There are 4 ways to turn a row about zero (a turn may also mirror it). The second row of each pair is the first, turned, with some noise. The first 36 pairs use one turn. New pairs use 2 turns, one after the other, and a turn may come again.
Some pairs, each with its turns in order after it:
[  2  11  -3 -10  -1   4 -18  -4]
[-10  -1  14 -10   5  -8  -5  11] => (1)

[  9 -36  -5 -20   4 -17   0  10]
[ -7 -11   0 -19 -12  36  -1 -12] => (1)

[  3  -4  18  -9  -2  -3 -22  24]
[  4   9  -1   7 -16 -24   0 -21] => (2)

[ 0 -5 13  9 -5 -1 -2 -6]
[ -9 -10   1   9   2  -1  -5  -5] => (2)

[  3   2   8 -12   1 -15   2   1]
[ -8  -4   6   5 -12   6 -11  -4] => (1)

[ -9 -12  -3  14  -3  -9  -8  -2]
[-16   1 -16   0   5   3  11  -2] => (1)

[-3  4  9  3  9  0 26  0]
[ -2  -4  10  -5 -12  24  -1  -2] => (2)

[ 15   0 -10  -8   7  -1  -3  -4]
[  5  -9   4 -14  -8  -2  -2   5] => (1)

[-4  1  7  1  6 -8 32 -2]
[  4  22   1   1 -15  19  -4  10] => (0)

[-4  1 -1  7 12  5  2  0]
[-2 -1 -3 -9  3  7 -7  3] => (0)

[  0  27 -15   3   5   3  -8  27]
[ -7  -7  -5  23   3 -14 -22 -21] => (3)

[ -7  29  -5 -10   9   5 -25  -2]
[ -3   1   5  -8  10 -29 -15 -20] => (3)

[  0   0   9 -21  -6 -26   2  -1]
[14 14  8  4 -3 -4 26  6] => (0)

[-25   0  36 -17 -36  14   1  17]
[ -3  13 -21  32 -37   3 -28 -10] => (2)

[ -6   2 -16  33 -21 -25  25  -5]
[ -4  16  20  33 -30   6  13  14] => (3)

[ 15  16 -12  -1  10   2  -6  14]
[  9  -2   9  -6 -10  -1   2  26] => (1)

[ -1 -25  -3   3  11  -1  -6  -3]
[ 11   1 -16 -10 -12   9  13  -2] => (3)

[  1   2  -8  -4   1  -8 -30 -19]
[ -1  -1 -12  -6  21 -23  12   0] => (0)

[ 20  -3  12  -3  16  -8 -14   5]
[ -4 -25  10   2  -6  12   2  11] => (1)

[ 3 14 -7 -2  2 14  7  2]
[ 9  3  7  0 -7  4  1 16] => (2)

[ 0 -8 22  5  5 -7 -2  2]
[-2  2 15  4 12 10  5 13] => (0)

[33  2 -8 11  2  2 -5 -3]
[-17   0 -11  13  13   6   6 -25] => (0)

[18  0  8  3 28 29 36 -1]
[-24  -3 -17   3 -17  45 -11   8] => (0)

[-26  -1  -2 -10 -29  14  -6  19]
[ -5  19 -27   6 -21  -7 -22   9] => (2)

[  4   5  27 -16   4   0   8   3]
[  9   0   6  16 -16  11   5 -18] => (2)

[  3  20 -26   2   1  -5 -12  11]
[ -4  11   0 -13 -11  -8   1  30] => (1)

[  4 -16  11  -3   1 -10  25   6]
[-7  2 -2 -1 -7 29  0 13] => (3)

[ -1  13  -6  -5  28 -36  33  10]
[  9  -2 -26  18 -35  12 -32  13] => (1)

[-18   6   0 -19 -24 -16  -1  -2]
[ 17  10   9   1 -14 -24  13   8] => (0)

[ 5  4 10 -7 36 -2 10  4]
[  9  -8  16 -12 -15   8  26 -12] => (2)

[ -1  -4   2 -11  36  12   2   7]
[  8   3 -28 -15   1   3 -22  -2] => (3)

[ -3  31 -19  -8  -1 -36  -4   3]
[  6  28   1 -24  -7 -15  23 -21] => (0)

[  0 -15 -10  -5  -2 -11  -4 -18]
[  9  -2   7 -14 -18   2  12  -3] => (3)

[  3 -36   6  -1  21 -13 -21  -1]
[ -4 -23 -14 -12   7 -19  14 -29] => (2)

[-36  -1 -20  22  -1 -22  -2  -3]
[ 17  33  12  16 -23  -5   5 -15] => (3)

[ -2 -17  33  27   4  -7  30  13]
[-15  28 -19  16   5  29  11  25] => (3)

New pairs, each followed by its turns in order:
[ -1 -28  14  -5 -19   5 -18   3]
[-14  -2 -13  -9  33 -12   6   2] => (2) (2)

[-8  3 -1 -1 12 -9  5 -2]
[ -1   3  -6  -5   4 -14   0   5] => (1) (2)

[ -6  -1 -24   8  13  -3   8   2]
[  4 -22   8 -14  -5 -16  -2  -5] => (0) (3)

[ -1  26 -18 -11 -18  -3   7   4]
[-23  -5  11 -18 -11  -1   6 -19] => (2) (0)

[ 13   3  -8   1 -12  -9  -1   1]
[-8 19 -6  0  5 -3 -5  3] => (0) (0)

[-1 -9 -1  3  3 -2 14 -2]
[ -1 -10  -6   7   5 -11   2   2] => (0) (3)

[ -3  20  -6   6  -1  -5  18 -13]
[-4 -4 30 -6  5 -9  4 -6] => (3) (0)

[  0   0   8   9   2 -16 -15  -1]
[ -4  12 -16   2  10   9   1  -3] => (1) (1)

[  4  20   0  -6  24  -8 -12 -26]
[ 32  -3 -16  23  -7   4  -3  -8] => (2) (1)

[-3  7 13 34 13  9 -4  1]
[-22  -1 -18   7 -18   7 -10 -18] => (2) (2)

[  1  -2  -5 -22  -4   2  24  36]
[-13  -7   3  43  -9  -9  -7   1] => (0) (0)

[-3 -2  9 15  1 13  1  9]
[-17   6   4   5   5   9   9  -9] => (2) (1)

[  1 -18  24 -16 -11 -27 -18   2]
[  2  -9   4   1   0 -15 -26  37] => (1) (0)

[ 3 28  3 36 14 34  0 -2]
[ 18  16  14 -29  19   6   3 -34] => (3) (0)

[ 0  6  5 -8  0 22 11 -5]
[ 12  -1   5  18   5   6  12 -10] => (0) (3)

[  2  17 -13  -4  12  23   3  10]
[ 17  11  19  -3  -5 -13   3 -17] => (1) (2)

[  1  -3 -11   4  13   0 -12  -4]
[  9  -6  -6  -3  -2  13  -6 -13] => (1) (3)

[  4   0 -10  -3  35   6  -1 -11]
[ 18 -10   0 -11  -7  22 -13 -14] => (2) (2)

[ -3  14 -10 -15   0  -8 -13  -2]
[ -5  -3  16  -5 -14  15  -9   5] => (0) (3)

[-10  18  -7   3   1   2   0  -7]
[  8   5   1  -5  -7 -14  13  -1] => (0) (0)

[-10  -3 -11   2   2  36   0   5]
[  9  -9  18 -19  20 -15   2 -10] => (3) (2)

[-33 -21  -6   3   3  -8 -10   5]
[ 11   8 -12 -16  21  -7 -18  21] => (1) (1)

[-12  -2   5  -6 -28  36 -33  36]
[-24  45   1  -2  35 -23 -16 -11] => (2) (2)

[-15 -24   3   6   1   3 -10   1]
[-12  10 -15 -20   1   6  -4  -8] => (2) (1)

[ -3  18 -17   2  -6  11  -3   7]
[-16  -2   0  13  10   3  -9 -14] => (2) (3)

[ 12 -20  -4 -10 -19  -6   3   2]
[  8  -5   1   0  20 -16  18   7] => (2) (2)

[  0 -21  30   2   8  23   5  17]
[ 13  -1   2  36  14 -22  -2   4] => (2) (0)

[ -9 -12  13 -11  -2 -14  -5  -5]
[  0  -6  -5  -5   9 -12 -11  15] => (1) (0)

[ -1  -2 -18   5  -3   7   4   3]
[  3  -8   6  -6  -8 -10  11  -6] => (0) (3)

[-20  19  22 -14 -10   9   9  -1]
[ 11   0  36   7 -16  -8   4  -1] => (0) (0)

[ 13  13   3 -14  -1   1 -23   4]
[-8  2 11 20  9 19 -5 -7] => (1) (1)

[ 1  3 12 -9 -6 15 -5  8]
[13 -1 13  9  1  3 -9  9] => (0) (0)

[ -5  13   8   2 -14   0 -34  36]
[-27 -22   3  -5  17  22  31  11] => (3) (2)

[-10  -4  27  -4   3 -21   6   6]
[-11 -10 -11  18   8  15  -2  24] => (2) (2)

[ 13  -3 -13 -13  11  13   2  -1]
[  1  -5  -2  14  -1  16  14 -12] => (2) (0)

[ -5  -5   9  10  -6 -36  -2 -11]
[ 11 -13   6  22 -14 -11 -12  23] => (0) (1)

[ 17   0 -36   3  -2  36  23   1]
[ 30 -15  17   6 -15 -23  32  -9] => (0) (3)

[  2   8  -2 -34  -7  -3  -8  36]
[  5  14   0  45 -10  10   1  15] => (0) (0)

[-17   7  11   4  -1   8  18  -3]
[ -3  -1 -10   5 -14  -9 -19  13] => (2) (2)

[ 22  20  -1   7  -8   6 -24   3]
[16 21 -9 -6  6 -4 -7 29] => (0) (0)

[-15   5 -28   6   7   8  15  -5]
[ 14  16 -13   8  20 -18   2   8] => (0) (2)

[  2  20 -31   1   9 -13  -7   6]
[-33  -4  -3  -2  -1 -15  15 -14] => (3) (1)

[  1  -3   9  14  14   6  26 -20]
[ 13  -1  -7  19  16 -22 -11 -16] => (0) (3)

[-14  -1  25  36  23 -10  -5  12]
[  3 -20  28  10  29  11 -24  13] => (0) (1)

[ 19   4 -22  11  10  -8  -9 -16]
[ -9  18 -17   2  13   6 -20 -14] => (3) (2)

[  4 -10  28 -19  -5   9 -17  36]
[  5  -6  19  32   6  27 -10  26] => (0) (0)

